All rows are made from the same 10 directions, up to rounding. Whole rows:
[[ -4  -4  -9 -13 -23 -30  22  19   7 -48  -3  18  47 -18   3   2 -37 -25
   -5  23  30 -56  -6]
 [-21 -21   4  21  15  16 -12  30   6  21   8 -11  25  21  -4 -11  -7  27
    6   5  12  -8   9]
 [ 26  11 -38  28  18   8  42   0   1  81  11  27 -20  13  17  11 -13  -7
  -14  -1   6  -1   4]
 [  7  20 -43  30 -14 -16  -1  46 -63   0  45   5 -39 -43  11  38  36   0
  -34 -13 -53 -40  -6]
 [-54 -13 -21  37  14  38 -17 -92 -11  23  -5 -24 -13  -4 -16 -30   7  -6
   -9 -14  -6  28  68]
 [  4  -3 -33  15  -8 -31 -14  41   8  17  -7  -4  14 -12  16  15 -18  -4
   -6   0  10 -25  -6]
 [ 38 -33 -29 -29 -24 -40 -23  -8  81  19 -31 -17 -20 -10 -31 -16   4 -40
   -5  -6  16  35  48]
 [ 26   5 -21   6  19   7 -12  -7  -6  32  -5   7 -15  13  21  19  12   8
   -2 -13  -2  11 -24]
 [  0 -16 -32   5   5 -14 -26  18  -1 -17 -10   4  42   2  21  15 -14   2
   -3   4  25 -40 -20]
 [ 18  42  37  36  14  19   7   3  13  42 -45   9  13  30  39 -16  -9  47
   32  11  16  39 -27]
 [-62  15  13   5   9   0 -11 -27 -18   5 -26 -17  23  10  16 -13 -35   6
   14   1   8   8  13]
 [ 23 -40  -2  35  -4  43  16 -74  50 -40  22   0  26 -41 -28  -6 -24 -27
    2  -5  45 -18 -28]
 [-22  29   4  -4   6  14  55 -71 -21  26  10  14 -32  -9   0   2 -30 -36
   -5  -6  -8  16   7]]

Rows cut short, each followed by the rest of it:
[ 16 -19 -41 -16 -25 -49 -51   1  41 -19 -49 -14  15 -13   2  -8   7 -21
  -6] | [ 1 16  1 35]
[-12  16 -21  38   4   4   5 -11 -15  33  -2   0  -6 -10  17   4 -10   3
  -5] | [-5 -4 -2  6]
[ -9 -20 -26  22  -4   2 -33  14  -8  24  28 -31 -44 -21 -26   2  40   3
 -19] | [-23 -39  15  38]
[-61  14  32  -7  12  22  13 -33 -40  -1  25 -19 -21  -5 -12   1 -17  -5
   6] | [-14 -25  15  -1]
[-30 -22  12 -34  -3 -16 -12 -25  40  -2 -22 -24  13   6 -21 -18 -35 -27
  13] | [-2 23 22 23]
[-19 -13  32  18   1  24   0   9  -4 -25  48 -26  -4 -36 -22  18 -18   1
   9] | [-18  -7 -11 -53]
[ 20   0 -22  35 -10 -11   1   4  24   7  -3  -1  13 -32  13  15 -28 -12
   0] | [ -4  22 -19 -30]
[ -6  -6 -18 -36   4 -12 -12  10 -41 -32  21   6  -7   0   2  26  19 -12
 -16] | [ -7 -21 -27 -11]
[ 24 -42 -20 -23   0 -17 -10  16  63  23 -16  -2  17  24 -21 -17  -7 -14
  -1] | [ 8 33  6 32]
[ 45 -29 -50  37 -15 -13 -25  24  33  -8   2   2  19 -29   2  11  12  -3
 -15] | [ -1  20 -34  -6]
[  1  13  -1  11  -7 -16  35  -3  34  48  -9   0  -6 -11   2  -2 -51 -25
   7] | [ 1 20 12  0]
[-13  -7 -44 -30  12 -21 -34 -10 -22  33 -13  -9 -32  23   3   5  30 -12
 -19] | [-15 -27  20  50]
[ 28  23 -11  16 -13 -27 -20   4  27  34 -31 -15 -28 -23  18  11  -4  -6
   8] | [-16  -6  34 -16]
[  5   0 -11   1 -11 -17  18  13  19  32   4  -2 -19  -9 -12  -4 -10 -18
  -7] | [ 0 -3  8 25]
[ 54 -24 -13 -27 -15  -6 -20 -24  29 -49  -5   7  -9 -15 -17   4  38 -20
  -9] | [-4  3  2 -6]
[ 10 -22  16 -11  -6   8  32 -19  39 -12  25  -1   2 -21 -29   3 -35 -33
   5] | [ -3  23  -5 -24]
[ 14  11  20 -16 -21 -17  10   3  20 -26 -23   8   8  -3  -4 -16  -1  -5
   7] | [15  7  6 10]
[  6  23 -28  -9 -14 -54  13  41   8  78  15 -20 -70 -35   1  38 -31 -43
 -10] | [-30 -32  24  -9]
[-10  12  27  11  -5  -9  -4  47   7  22   3 -20 -10  -4  -2   0 -10  18
  14] | [ -4 -12  17 -12]
[ -7  22   4  20  -8   7  54 -43   1   4   8  16   1 -28   4   1 -45 -30
   0] | [  5  16 -12 -12]
[ 84 -12 -33   3   4  24  46 -26  18  19  33  44 -37  -4 -12  14  36 -22
 -25] | [-2  0 -4 -8]
[ 10  21  12  -6 -18  -4  68  -6  -2  -4  17  30 -10 -14 -10  -5 -18 -26
  -9] | [ 18   0 -15  10]
[ 38 -25 -79  28   0 -11 -22 -14   7  -6   3  15  21 -27  21  32  -1 -23
 -24] | [ -9  25 -51 -22]
[ 10 -20  14 -30  -4 -24   2  26  63  36 -12 -18  -6  12 -23  -9 -30 -19
  14] | [-2 19 31  8]
[  2  36  43   0  -8  -9  -3  28 -14 -18  -3 -10 -10 -18  18  18  -9  16
  21] | [ -6 -17  11 -59]
[  7 -11 -13  14 -37 -39 -25  12  45 -35 -19 -23  19 -52  -7   1 -24 -24
   3] | [ -1  19 -16  -4]
[  5  -4  24 -21  -7   6  16  -4  11 -30  -7  14  16  17 -14 -23   9   4
   4] | [20 10  0 19]
[-17 -28 -10   1  -2  -8 -42  22   3 -15  11 -28   7 -11 -13   7   6   3
  -2] | [-12  -5 -10   0]
[-55  17  26 -26  32  11  -4 -42 -31 -26 -38   9  64  42  43   1 -55  10
  27] | [ 12  39 -14 -41]
[-13   6  15  22 -22  -8 -14 -16  17 -40 -20 -16  23 -35   1 -10 -20  -3
  12] | [ 3 14 -5 -9]
[-30 -12   3 -12 -12 -33 -50   0  38   5 -37 -46   4 -10  -9 -11 -23 -11
  16] | [-13   7  32  19]
[  3 -13 -41  31   2 -17  -2  17  27  43  -7  -2  21  -7  14   8 -38 -11
  -4] | [ -1  30 -21  -1]
[  8   4 -33  33  -2 -36 -35   9  47  45 -46 -21  23 -18  36  16 -55  -9
  16] | [-12  38   5 -33]
[ 19 -17   5   6   7  23   9   7   9  12  22   4 -12  10 -19  -7  23  11
  -4] | [ 0 -5  7  8]
[ 10  12 -59  10  -9 -24  61   0 -10  62  29  27 -39 -20  -3  15 -19 -48
 -36] | [  0 -11 -22  40]
[ 41 -17  19 -26   6   2  10 -11  60   0 -19  10  21  17  -3  -3 -26 -12
  20] | [  5  43  15 -37]
[-14 -25   2 -20  10 -21 -59  58  22  38 -17 -38  -7  34 -10  -8  17  26
  10] | [-11 -11  35  26]
[ 21 -17 -35   2  -5 -11  -3 -36  31  -5 -10   4  10 -20   2   9 -20 -34
  -7] | [ -6  27 -11  -8]
[ 34 -15 -45  38 -28 -10  -4 -34  34 -29  -5   4  11 -54  -4   2  -3 -31
 -16] | [ -1  22 -28   4]
[ -3 -27  40 -45  17  21  18   9  13   7  40 -10 -24  21 -40   2  -1  -7
   8] | [-10  -8  24 -15]
[-31  32  46 -36   1   1  25  -1 -34   3   4  -1 -33  18  -8 -10   8   4
   7] | [  2 -35  32  17]
[  4 -11 -45  41  -5  15  16 -48   2   7   7  13   3 -21  -4 -10   2 -18
 -22] | [  3  11 -21  37]
[ 27 -18 -56  18 -12 -19   3 -35  46  -6 -43  25  52  -3  16 -17 -24 -25
 -10] | [ 22  58 -33  31]
[ 11  30  38  -8  -6 -10   5  -2  16 -15 -35   3  15   1  22  -1 -25   7
  27] | [  7  17  17 -43]
[-39  16  25  33 -30 -13 -51   0   3 -30 -28 -49  -7 -39  -8 -24  14  20
  13] | [ -8 -25  29  29]
[  3 -27 -30  12   9  14  11  13 -16  22  67  -7 -35 -26 -25  31   7 -20
 -24] | [-24 -22 -22 -12]
[-16 -13   1   3  19  12  -5  18  -6  16  10  -3  19  23   3   2 -11  16
   4] | [  1  10 -10  -8]
[ -1  -4  35 -16  -9  19 -22  -2 -18 -71  -5   1  12  12 -15 -25  55  32
   3] | [ 14 -17   3  19]
[ 11  19   2 -11   2  16  27 -35 -34 -22   6  29 -12   5   6   1  24  -3
 -10] | [  7 -14  -5   4]
[-34 -13 -28  41  28  31   0 -19 -26  44  30  -9  -1   3   4   9 -13   6
 -10] | [-15  -1 -13   4]
[-21  39  72   3   1  28  -3  16 -56 -49  19  -9 -14  -8   7   7  25  43
  20] | [ -4 -41  12 -52]
[ 29   6  -6 -45  17   1  -6 -29 -15 -39 -36  40  34  44  33   5  16   6
   3] | [ 17  23 -14 -22]
[-30  -7  15   5  20  19 -12 -14   2 -20 -44  13  79  51  25 -33 -20  35
  20] | [ 31  48 -17  12]
[ 28 -12 -23  19   3  10  -6   8   0  -6   6  15  12   2   5   3  23  12
 -11] | [  5   7 -21  -1]
[-28 -20 -18   8  -1  -7 -18  -7  12  41  27 -43 -44 -30 -30  10 -11 -27
  -8] | [-33 -22  24  19]
[ 33 -17 -33  42 -22  -1  -1 -33  45  -8  -6  -1   6 -45  -9  -5  -6 -23
  -9] | [ -2  24 -11   8]
[ 11  20  -5  15  11  11  36 -11  -4  54  11  13 -28   3   8   8 -13  -7
  -2] | [-6 -5 15 -7]
[-18   4  11 -74   3 -35  19  28 -19 -21   0  16  15  25   5  16 -28 -23
   1] | [ 11   5 -22 -15]
[ 13  20 -19   4  13  20  -7 -68 -43 -18   8  10 -30 -22  22  33  19 -14
  -9] | [-24 -20   3 -42]
[-19 -21   7  -3  27  20 -28   8  -5  14   2 -14  14  33   0  -3   5  26
   9] | [-6  4  9 -4]
[-27 -11  22   3   7   0 -35  30   7  14   8 -39  -6  -2 -10   5  -8  16
  15] | [-18 -10  21 -17]
[-10  -7 -13  57  16  42  -7 -42  -7   1  -2   3  30  -1  14 -11  -2  22
   1] | [  2  21 -14  -3]
[  9  11  20   0 -27  -9  28  18   3 -27  12   7  -9 -24 -17  -9   6  -7
  -4] | [ 12 -11  -8  11]
[ 25 -16 -31 -25  20  -2 -42  -8 -12  -6  -3   1  -6  13  17  31  25  -1
  -6] | [-19  -4  -2 -34]
[-20   7  96  12  -3  30  42  30  32  -2  24 -18  11  -3 -29 -21 -44  22
  38] | [  9  13  23 -41]
